All groups share one centre, and each spreads out both ways along 6 directions, with some noise.
(in the rows, 100 means zero)
Known rows, each followed by its group:
 94 106 112  79  89 120 100 123 141  76 101 101  90  84 -> gisu
133 109 135  92  82 121  84 102 116  75  87 114  88  62 -> bito
 87  84  59 127 106  91  77  70  52 109  70 100  87  95 -> bito
104  89 119 102 110  87 114  77  82 141 121  89 112 118 -> luf
105  90  74 106 115  78 114 112 101  89 121 121 156 138 -> luf
123 115 136  91  85 120  68  94 100 104  49 112  88  73 -> besek
 87 108  68 103 113  89 117 112  98 105 121 103 112 125 -> besek
 83 123  80 132  82  81 109  77  66 111  91  84  98 104 -> besek
 97  64 146  70 114 117  91 122 137  90  82  90  73 105 -> gisu
124 126 125  87  79 121  91 134 140  46  85 126 103  77 -> bito
 97 166  78 112  78 101  86 110  91 100  50 116 125 100 -> gisu
103  95  96 104 106  91 130 108 101  90 152  99  86 107 -> gisu
 87 172  84 121  76  83 120 101  95 124  91  95 137 124 -> besek
116  89 111 112  79 112  77 102 104  46  70 110  87  70 -> bito
 85 128  71 101 107  98  96 107  95 120  88 109 117 115 -> besek
107  79  89  90 147  91  91 116  72 127  88 123  81 124 -> gisu
 83  98 100 116  81  96 112  92 101  82 106  75  77  94 -> besek
 77 105  69 111  87 117  78 101 100  68  68  92  48  63 -> luf
 66  92  85 117  98  84 110  76  83 132  97  68  99 119 -> besek
 89 104  71 108 106 102  88 102  86  95  84 101  65  88 -> luf
 93 135  66 133  89  74 115  85  61 118 106  93 115 115 -> besek
 84 100  56 123 104  93  84  98  73  82  66 106 100 104 -> bito
 91 129  75 127  81  91  88  61  62 128  70  94 114  91 -> luf
101 175 101 119  55 100 101  88  96 103  84  93 114  79 -> luf
 85  85 108 119  80  94 120  98 106  65 119  67  55  89 -> luf
 81  97  90  82 120  96 114 137 129  95 109 102 110 129 -> bito
115 115  90 113 110  75 139 109  80 109 155 112 111 126 -> gisu
 69  62  81  97 105 115  79  74 110 107  95  77  91  78 -> gisu
101  65  97  91 126  91 106 105 101 108 120 108 123 129 -> luf
 92  71  68  87 134 116  77 110  95  95  93 111  47  77 -> gisu
 73  80  90 123  86 105 100  89  93  69  93  66  31  72 -> luf
135 152 138  88  75 117  99  98 113 100 112 114  98  65 -> bito
122 131 118 112  65 109  99 110 109  53  93 105  77  66 -> besek
106 103  78 114 107  83 128  99  87  96 154 101  93 103 -> gisu
 77  55  75 123 113  79 107 105  88  72  97  87  96 128 -> bito
 86 120  89 111  88  93 117  96  92 104 114  83  89 101 -> bito

New rows, each followed by its group:
 95  65  78  83 144  97  93 112  91 115 103 115  90 119 -> luf
 67  84  80  83 116 106 109 119 131  99 110  86  92 112 -> besek
103 153  86 108  81 105  92 100  93 112  75 112 115  88 -> luf
 97  76 132  68 119 120  70 123 127 101  50 103  75 101 -> gisu
 73 117  65  84 118 106  97 140 124  96  88 110 106 122 -> bito
100  77 121  88 125  93 112  90  84 141 123  86  72 114 -> luf
106  82  98  79 121 100 118 105 111 115 151 104 118 111 -> gisu
 79 118  65  94 113 106  89 122 107 108  81 108  98 109 -> bito
 98  70  89  60 133 120  86 114 126 108 118 116  94  88 -> gisu
 88  90  91 128  79  82 127  98  99  61 126  77  96 107 -> luf
107 120 115 108  91  93 119 123 106  79 114 103  83 109 -> gisu
 60  51  93 114 102  92 119  85 101  91 126  53  66 104 -> besek
 91  78 128  96  93 111  98  85 106 110  95  72  56  79 -> luf
105  90  79  82 144  98 100 136 102 107 112 129  97 125 -> luf
104  58 133  85 112 108 100  74  98 132 120  82  73  87 -> bito
 78 113  64 102 114  93 103 107  92 122  99 101 104 116 -> bito
 87 114  79  74 132  98 110 129 112 134 109 113 120 133 -> bito
 91  85 100  77 130  96 114 125 117 118 118 102 112 133 -> bito
114 122 116  78 118  99 119 137 111 109 126 114  85 115 -> luf
 85  93 111  83  91 119  91 100 132  95  93  88 113  90 -> gisu
 88 112  60  98 117 105  77 119  97 105  65 126 112 109 -> bito
 93 135 102 122  73  97  95  81  80 116  69  88 105  98 -> besek
 78 114  89  84 108 106 112 141 132  88 101 100  98 117 -> bito
 91  91 135  76  76 121 113 114 166  69 128  79 110  84 -> gisu
101  84 135  76 117 107  99  84  98 152 106  86  71  99 -> luf
 83 131  87  94  95 106 100 114 114 104  88  95 106 106 -> besek
 99 110 117 114  79  89 131  85  93 100 136  74  87  95 -> bito
150 132 108 117  85  89  97  98  66  80  99 137 103  83 -> besek
110 137 104 102 103  93 110  98  81 136 109 103  98 107 -> luf
 98  66 112  88 126 104  82 109  96 114  70 100  68 110 -> gisu
105  58 110  98 117  96  93  77  81 119 107  91  86  99 -> bito
 88  45 102  79 121 108 109  93 122 101 151  85  86  91 -> gisu
 94  79  65  98 126  94 117 122 105  81 144 110  91 113 -> besek
 91  75 105 102 100  95 114  89  99 102 125  81  91 104 -> gisu
 88  80  66 106 109  93 101 123 104  59 104 110 101 112 -> luf
124 116 125  82  94 116  90 111 116  88  93 117  96  78 -> bito
109 114 104  87 107  98 125 144 126  69 126 115  82 111 -> luf
 87 105  49 123  99  89 105 120  93  55 104 113  99 107 -> luf
114 117 102  95 114  98 109 129 101  96 105 119  90 114 -> gisu
 84 111  62 113  93 111  72 103  98  79  59 107  89  78 -> luf
 91  86  20 123 128  84 103 103  65  87 125 119  88 104 -> besek
 91 101  68 119 103  94  91  90  79 104  89 105 113 104 -> luf
 99 126  76 104  92 114  69  98  91  97  62 114  89  69 -> bito
 96 142  88 104  91 104 113 138 106  63 103 106  37  78 -> luf
 83  90  46 125  98  90  85  93  81  75  84 106 124 103 -> luf
116  95 129  89 110  83 128  97 101 135 137  98 143 137 -> luf
